All rows are made from the same 11 directions, up to rounding. Whole rows:
[[  5  10   7   8   1  22 -19   2 -36  19   2  -2 -22   2 -15  10  -1  -4
   -1   4   9]
 [ -3  -2   0  -8 -10  13   2  -5  13  -1  13 -12   4   9 -14  11  -4   8
   -4   6  22]
 [-12  18   7   3  -2  15 -16 -10 -16  14  -4   0  -2 -26   6 -14   4  -4
   -2   6  -8]
 [ 22 -18  -2  -9   2  26  -6   6 -20  22   3  -3   0   8  11  22  -6   9
  -16  30   0]
 [ 23  -8 -13   6  -7 -18  -1   9  31 -14  14  -5   5  13 -11   3  -7  -8
   -2 -10   5]
 [ 19   5  -4 -10  -3  17  23  -7 -15   9 -11   5  -3  12   4  -1  11   6
   11   0  -6]
 [-12  41   5 -16  -9  35  10 -20   2   5  -2  10  14   4 -15 -13  30  11
   27  -1   2]
 [-17   4  -4  -6  18   4 -14  11   9   1   7  14  13   6  12  10  18  18
   17  20 -12]
 [  1 -10 -19 -31   8  38  31 -22  12   7  -9 -31  23  -1  -8  -8  -5  27
   17  19   7]
 [-24   6  22 -10  -5   1  14  -2  -7 -22  11 -12   2  13 -11   1  18 -10
   -9  -1  27]
 [ -8  -7 -10   4  24   3 -24   8  13   9  -5  -8   8  -6 -26  11 -30  20
   25   0   2]
 [  2  -7 -18   0  -9   0   1  -6  20   7   4   8   6  -6  19  -7   6   6
  -13  11 -14]
 [ 21  17  -6   4 -10  19 -10  -4  -1   5   8  -6   1   7 -25  -7   7 -13
    2  -5   6]]

Rows cut short, each followed by the rest of it:
[ 14  -3 -26  12  30  -9 -18  14  -8  -7  12 -27 -18  -4   0  -7   7  -8]
[ 25   4 -10]
[-32  19  24   0  -7  25  -9 -10 -15  12  -8   8  -2   6 -42  11 -11  10]
[  4 -12  28]
[  3  -4  -4   6   9  -4 -12   6   0   4  -3   1   0  -5  -2   2 -10   2]
[ 5  0 -7]
[ 16  11   6 -10   2  12  22  -5 -19   5 -14   2  -8  12  -3   6   1  10]
[ 28 -10   1]
[ -9 -18   1  -7   0  10   8  -1  23   5 -17  11  30  18 -39  10 -27  15]
[-7 -7 13]
[ 32  13 -15   2  -4   4   9  -6   1  -1  -1  -8  -3   0  -3 -17   8 -12]
[ 14 -11 -10]
[ 36  -6 -13   0  11  -4  15   9   4  -8 -12  -4  10  19 -21  -5  -5  -9]
[ 17 -16  -6]
[ 14   1  -6  -6 -25  -2   4 -24  21   0  12 -34  -4 -43  30 -18 -20  -4]
[-13   4   2]
[-18  -2  -6  14 -13 -34  -6   7  35 -14  18  23 -10  11  10  11   5   5]
[ -6 -11   2]
[-56  -1  29  -2  24  -7 -16  12 -18 -16  11 -17 -13   2 -15  24  -5  12]
[13  4 33]
[-15  -5   5   6   1  -9  -9   7   7  -7   6   2   0   8 -16   8  -5  -2]
[-8 -5 13]
[  2  -9   4 -12 -16  -5  28  -6  12  -9   1   5   5  13  13   4   5   4]
[-11  -1   6]
[  5  11   0   1   6  21 -25   5 -13  14   3   7  13  -7   3  -6  17  -9]
[ -8  21 -15]
[ 19 -16   2  -3   5  -5  18   2 -14  -1 -19  -2   7   0   5  -8  -8 -12]
[-10  -4 -10]
[-30  12  -1   0   7  13  -5  -6  -9  -1   8  -7 -10   2 -11  -4  19   4]
[ 7  6 11]
[ -1 -23 -22   6   1  11  10 -10 -10  13 -12 -11 -10   0 -13 -12 -11  -3]
[-23   1   1]
[ 40  42  23 -20 -22  13  13  -7   1 -17  12  -8  23  -5  15 -15  31 -23]
[16 -2 -3]
[-23   0  15 -12 -10   3  20 -10   4   6 -18  27  13   3   9   4  -1  18]
[-4 -2 -3]
[ 10 -33   1  -8   3 -24  14  17  29 -24   7  -3  25  20   4  13  -8  -4]
[-18   5   6]
[-10  -1  14  -6  -9 -15  15  -4  31 -15 -13   7  26   2 -22  -2 -22   4]
[  4 -24  11]
[  4   1  -6  12 -10  -1  -9  -7  -3   7   3  -9 -16 -12  -7  -7 -12  -9]
[-11  -8   5]
[ 11 -23 -36  13  -5 -27   2   6  24   1  15  12 -24   7  37   7   6  10]
[-11   8 -19]
[-20  18  14   0  -7   0  -8  -2  -1  -4  11   5  -5  -3   5   3  14   1]
[3 1 7]
[-11  12   7   9  11 -11 -16   7 -10  -3  -2   7  -4 -12   4  -7   6  -7]
[ 10  -5 -11]
[  2  14 -18   6  -2  -2 -14  -5  12   1  16  -7  -8 -18  18 -13  14  -1]
[  8   8 -12]
[ -1  -3   5  -6   8   7  14   1 -22   1 -10   3  -4  11   1   2   9   2]
[ 3  3 -1]
[-21  15  23   9   7  -5 -10   6 -19   9 -23  33  -1   0 -15   6  -8   4]
[ 12 -18  -5]
[  5  15  -8   1 -24 -10  18 -16  18 -15  14  -9 -12  -3   9 -18  17 -11]
[ -1 -14   5]
[  3  11 -18  13  -9   6  -4  -9  -8  18   1  13 -29   0   6  -2   7   7]
[ 6 -5 -9]
[ 10  -6  13  15   2 -15 -24   6  -4  -6  -9 -17  18 -33 -15 -25 -27 -40]
[-29 -11  -5]
[ 26 -14 -17   9  -2  -2  -8   5  26   6 -11   5  25   3 -30  -7 -27  -9]
[-11 -12  -7]
[ -4  14   0  19  10  -5 -41   6  -3   8   0  -3  -2 -28 -11 -10 -15 -11]
[  7  -6 -10]
[  0   5   6  -8  -3  15  29 -11 -33   4  -8  -5 -23  13   1   2  13   4]
[ 8 -4 10]
[  1  -9   1   0 -20  -1  -7  -3   7  -8  22 -11   9 -12  23 -15  19 -28]
[-52  22   0]
[  3  -1  -3 -15 -16  18   7 -12  23   5   8  -7  15   1  -1   7  -6  15]
[-4 11 11]
[ 16 -28 -12   8  11 -33  -5  -2  11   8 -21 -14   1 -54  44 -13 -52   6]
[  0  -1 -33]
[ 20 -15 -21   8  32 -16  10  14 -15 -20   4 -41 -27  17 -21  -1  -4 -11]
[ 29 -14  11]
[  2  14   4   1   7   8  -6   3  -8   1  -7   9  10   2 -11  -8  11  -6]
[11 -3 -8]
[  7 -19  -6   1  -2 -19  -3   9  24 -13  16 -11   2   3   9  11 -11   1]
[-10   5   7]
[-11 -14 -40  18   4  -6 -28 -12  25  19   7 -17 -17 -38  10 -13 -28  14]
[ -3   7 -13]
[ 33   1   7  -1 -13  11   7  -2 -30  18  -4   5 -22   2  20  14  -5   1]
[-3  3 -4]
[ 28  12  18  -8  -8   9  14 -12 -27   6 -12 -22 -13 -18   5  -1 -21  -4]
[ 16 -12   6]
[ 36 -18  -8  -2   0  -6   4  11   3  -6   9 -13   4   8  10   5  -2 -12]
[-12   9  -3]
[ -3  -2  -6   0   8  -1  11   0  -5   4 -16  16   4   3   4  -9   8   2]
[  4  -3 -17]
[-39  -7  15 -18   5 -12  11   0  16 -15  10   1   9  -4  32  14   8  24]
[ 4 18  6]
[ 27  16 -12  11  -5  22  -1  -7 -24  19 -10   3 -19  10 -28  -8   2  -9]
[  9 -16  -2]
[ 13  15   5   6 -17   8 -11  -1   3   2   3  14  14   2 -12 -13  14 -24]
[-20  -4  -5]
[  2  10 -18   4  -3   8  14  -8 -18   1   7   1 -26  11  13 -15  38  -9]
[-2  3 -8]
[  2   0  -9   5 -14  -6  23 -14  13  -5 -11   1  -2   5 -22 -17  -8  -6]
[ -4 -26   6]
[ -7   5  24  -3 -13  -6  15  -8  -6 -14  -6 -12   3  -3 -18  -7 -11 -16]
[-10 -20  21]
[-12   0   6   7   3  -4  -9   3 -14   6  -2   8 -14  -4   7   7  -1   3]
[-2  1 -2]
[ 28  27  19   0 -30  -3 -18  11   2 -17  50  -6 -15  11  23  18  35 -23]
[-12  12  17]
[  4  14 -10  11  -9   2  -5  -1   0   3   3  20  -3   7  -2 -14  26 -14]
[ -9  -4 -13]
[-17 -24  14   0  24 -20   4  12 -12   1 -30  16  13  -8  10   4 -23   8]
[ -2  -2 -16]
[-29  32  22  23 -22 -12 -28  -1   8 -12  13  15  -4  -3 -37 -12   9 -29]
[-17 -29  19]
[ 20  -7 -15   4 -13 -11  19  -4  16 -21  12 -21  -4  13 -16 -16   7 -24]
[-15 -15  13]
[ -5  16  -5  -1  11  -6  11  -7 -14  -3  -4  -6 -22 -13  23 -11  15   7]
[ 32  -5 -13]
[ -7  -1  -7   2   0   1  -9  -5   9   8   0   0   2 -14   6  -3  -8   7]
[-1  5 -6]
[-16 -33 -24  -6   5 -18   5  13  32 -29  40 -18   5  20  28   4  36  -5]
[-33  34   7]
[ -4  -4  -9  11   1  -8  -1   1  -6   2  -2   7 -16   4   0  -2   3  -2]
[-4 -6 -4]
[ 41   9  -5   9  -2  -6  -5   2 -10  -6   2 -23  -7 -12  -6 -18  -5 -30]
[  4 -14  -5]
[ 28  15  10  -6  -3  18 -20  10  -9   4  17  -4   8   3   5  11  13  -9]
[ 3 18 -1]
[  0   7  20   1  21  -3 -29  24 -17   1   1  16  14  -3  13  13   9  -3]
[ 10  15 -16]
[-32  -3   2   0   0  11 -11  -3   5   6   1   8   8   3 -15   3   1   8]
[-15   8  10]
[  9   6  34  -5 -19   1   3  -5 -22   5  -8   2  -2 -16  14   6 -15  -9]
[-16  -4   6]
